The rows of a group lie close to one hidden flat surface of 7 dimensions, which may be shifted away from zero. Surfaces can cross.
(in the rows, 128 means zero)
Known rows, each followed by its group:
[105 155 114 105 116 145  57 136  90  89 160 171 115 117 116 126 142]
Q47
[105 119 129 157 145 136 131 132 127  97 108 114 119 133 127 109 110]
Q47
[115 115 145 153 152 138 120 117 124  97  75 115 110 127 148 124 134]
Q643
[102 102 165 156 148 124 111 164 123 152 116 142 105 111 123 104  98]
Q172
[168 161 142 147 142 140  99 156 131 150 112 151 102 121 119 103 174]
Q643
[151 119 109 127 119  93 121 123 124 111 149 116 124 132 108 166 129]
Q537
[120 107 154 120 137  96  78 129 126 107 106 136 109 130 121 198 148]
Q643
[142 105 128 134 164 153 106 154 102 166 123 154 119  98 157  66 166]
Q643
[142 103  85 151 155 169 154 121 126 115 136 134 127 126 123  76 151]
Q537
[158 127 129 145 142 128 112 132 115 134 117 135  97 112 133 109 150]
Q172
[108 131 162 141 134 131 144 140 142 143 101 112 142 131 144 114 108]
Q537
[150 101 127 121 131  79 161 124 144 169 126  87 138 132 141 154 125]
Q47
[ 94  54 118 104 158 133 170  95 138 116 106  94 193 146 173 160 144]
Q172
[135 152 107 123 114 132 128 129 114 129 128 134 127 127 125 110 122]
Q172
[133 136 115 107 120 119 149 126 127 156 125 113 145 129 147 120 125]
Q47
[193 116  84 133 130 109 151 119 115 146 135 117 116 122 126 121 150]
Q47
[ 67  70 145 151 161 149 142 162 143 132  96 142 159 146 117 121  94]
Q172
[116 149 127 116 118 125 134 128 145 136 114 122 127 142 122 140 124]
Q233
[159 164 163 133 124 113 113 175 170 174 152 142 141 143  87 157 159]
Q643
[146  99  51 123 143 143 150 100 110 116 118 132 119 132 131 110 152]
Q233
[121 115  93 164 137 137 155 122 120  87 122 109 123 135 120  93  98]
Q47
[105 153  72 153 124 203 136 125  95  65  71 165 128 147 118  68 107]
Q643
[148 165  71 135 127 158 150 124 131 116 151 126 119 136 114  72 146]
Q537
[130 134 123 112 108 124 136 142 121 159 165 142 150 121 122 118 108]
Q233
[144 118 121 152 124 139 158 149 129 138 127 141 155 135 108 112 104]
Q233
[132 129 164 107 113  99 101 144 129 157 137 144 134 123 123 175 129]
Q537
[114 129  98 113 100 111 173 148 124 151 136 119 193 154 115 134  72]
Q233
[142 130 123 145 133 134 140 133 140 127 110 134 120 138 114 127 133]
Q233
[119 132 117 143 133 146 144 127 135 110  96 127 136 149 124 121 122]
Q172
[134 113 124 178 155 130 132 130 129  95 103 112 100 131 119 109 124]
Q47
[151 123 139 175 155 146 106 159 126 134  97 157  86 118 109  97 148]
Q172
[116 127 127 135 121 127 150 127 125 120 117 117 149 139 133 121  95]
Q537
[122 123 123 149 110 113 153 122 120  94 102 106 148 146 122 145  77]
Q537
[153 172  30 108 122 125 135 115 138 110 212 109 109 139  91  99 169]
Q537
[222 119  50 143 127 121 143 152  90 157 141 155 136 124 103  96 156]
Q233
[165 159 120 151 128 136 125 126 128 106 109 128 108 134 119 121 150]
Q643
[130 141 113 128 112 126 136 115 128  98 126 117 141 143 120 143 117]
Q643
[107 117 153 139 136 106 112 134 137 113 116 111 118 134 122 154 121]
Q47
[ 83  66 173 127 147 157 152 140 128 153 104 145 174 121 157 117  99]
Q537
[151  72 154 125 155  95 105 144 125 174 149 137 120 105 134 153 157]
Q233
[113 114 127 140 144 138 124 115 112  98  91 121 122 126 150 118 128]
Q643
[153 109 128 131 140 105 116 135 139 138 118 134 116 132 109 169 153]
Q233
[113  75 164 149 133  84 113 112 107 109 136 101  87  96 142 145  77]
Q172
[137  61 112 134 166 140 130 131 102 150 132 139 131 103 154  90 149]
Q172
[126  74 135 139 148 100 163 119 147 135 106  92 145 138 141 156 119]
Q47

New rows, each followed by its group:
[159 129 135 141 133 108 131 125 145 128  97 117 116 142 117 167 151]
Q47
[119  54 158 148 164 113 134 140 151 125 129 121 152 135 118 173 137]
Q643
[123 143 120 120 112 164 130 116 120 121 162 155 122 115 120  96 115]
Q233
[169 146 162 143 142 101 124 140 154 171  92 107  99 126 138 139 165]
Q47
[132 177  48 139 109 126 169 110 131  87 158  81 132 152 110  87 108]
Q537
[130  98 110 156 140  89 129 134 116 113 152  93 109 123 117 123 102]
Q47
[103  63 117 119 139 128 163 128 128 130 164 118 188 131 133 135 106]
Q643
[120 172 183 129 114 168 123 160 137 172  85 169 141 126 138 103 116]
Q537
[101 127 117 119 117 128 118 161 114 148 147 156 138 126 108 109  91]
Q172
[125 140 136 131 104  94 103 124 136  86 122 131 111 148  82 206 108]
Q172
[ 66 113 174  98 136 163 140 146 154 178 128 149 172 129 150 114 113]
Q537
[114 122 188 151 169 132  98 153 139 152  74 123 100 115 163 106 159]
Q643
[ 82 109 123 132 128 129 161 114 160  91  86 106 148 169 114 171  97]
Q233
[167 144  91 154 122 150 161 121 131 106 139 125 142 138 108 103 133]
Q643
[120 140 141 160 124 129 143 109 129  94  95 102 101 127 136 109  95]
Q172
[131 150 113 137 132 156 164 109 112 130 103  99 127 118 176  50 120]
Q172
[131 111  98 124 133 141 146 123 119 135 138 136 135 124 128 109 127]
Q233
[ 78  74  92  61 135  87 143 108 124 157 143 101 161 134 161 165 121]
Q233
[130 163 109 155 117 175 149 113 144  79 100 143 110 150  96 115 121]
Q233
[130  94 126 136 147 127 128 127 123 124 116 128 128 127 133 132 139]
Q172
[155 180 134 176 127 161 131 160 168 104  93 154 127 164  68 133 149]
Q643
[ 99 167 143 122 122 167 126 127 140 106  79 140 142 150 136 125 130]
Q47
[143 160 118 110 110 106 109 129 139 132 131 136 112 142 102 172 144]
Q233
[ 82  76 149  93 135  92 118 116 145 134 144 118 139 131 129 199 120]
Q233
[131 135 129 118 127 123 125 137 128 155 145 126 129 121 138 111 134]
Q537
[127 110 115 129 146 146 112 129 102 123 132 140 124 111 146  95 145]
Q47
[149 121 113 132 132 111 111 130 114 124 140 130 112 119 121 129 141]
Q47
[126  73 100 138 131 137 160 122 117 116 143 138 156 130 115 130 101]
Q233
[101  80 126 138 148 151 125 160 135 125 123 166 163 144  96 142 127]
Q643
[143 109 114 150 121 148 144 125 112  99 106 149 141 136 112 133 109]
Q537
[108  74 121 103 136 137 120 108 116 101 117 150 161 136 134 178 144]
Q47
[108 123 126 130 128 136 139 132 132 121 123 123 153 139 128 129 115]
Q643
[156 126 127 110  85  84 110 133  90 129 142 143 147 121 119 178  92]
Q537
[140  82 109 119 105 123 131 121  95 108 140 157 161 126 114 167  98]
Q537
[112 161 125 115 112 120 141 134 134 143 136 107 145 136 134 111 106]
Q537
[126 117 136 105 127 107 124 128 130 150 128 122 139 128 141 154 139]
Q47
[125 118 116 128 159 165 154 134 131 152  95 126 153 134 159  78 157]
Q172
[148 105 116 154 135 116 140 122 118 102 118 112 125 131 123 132 120]
Q537
[104  98 179 102 149  88  93 136 121 170 130 110 127 102 173 148 142]
Q643
[103 155  67  95  99 157 146 149 127 127 132 165 190 166  95 130 113]
Q172
[140 131  98  98 111 110 154 120 120 160 143 111 151 128 146 123 118]
Q47
[ 86 123 138 106 133 114 113 140 112 152 156 112 138 108 160  94 106]
Q47
[120 160 110 141 126 157 161 130 131 129 116 114 140 135 140  65 109]
Q537
[143  53 105 131 166 136 130 127 106 137 129 143 137 113 142 116 158]
Q172
[156 121  93 105 111 106 181 113 130 162 128 101 160 136 140 135 117]
Q47
[111 110 132 114 123 122 139 134 132 146 143 128 148 130 125 141 110]
Q233
[138 122 106 134 125 129 123 131 110 122 133 144 121 126 114 123 123]
Q172
[126 128 106 103 102 157 137 128 112 132 150 174 162 129 115 123 107]
Q537
[156 128 150 177 134 142 125 137 151  99  95 145 100 141  87 152 143]
Q233
[169 126 100 143 139 143 129 115 118 103 106 137 116 133 121 127 162]
Q172
[180 147 129 143 115 133 124 157 115 160 160 162 126 113 105 104 134]
Q233
[121 104 147 139 132 126 133 132 132 122 111 132 140 133 125 146 115]
Q537
[129 146 125 136 117 124 127 127 140 103 106 121 124 146 111 154 125]
Q47
[183  98 114 182 165 150 123 117 138  77  71 143  95 142  99 155 190]
Q172
[114 104 120 103 123 116 107 121 113 111 142 141 142 129 126 167 131]
Q47
[133 149 103 117 119 142 130 136 121 137 128 142 140 134 124 111 133]
Q172
[ 85 117 211 146 157 119 128 168 185 159  95 111 149 146 129 156 128]
Q643
[129 133 115 112 115 124 140 116 131 122 115 125 146 143 126 151 127]
Q47
[ 87  43 125 126 134 120 155 115 131 100 147 126 171 141 115 181  86]
Q233
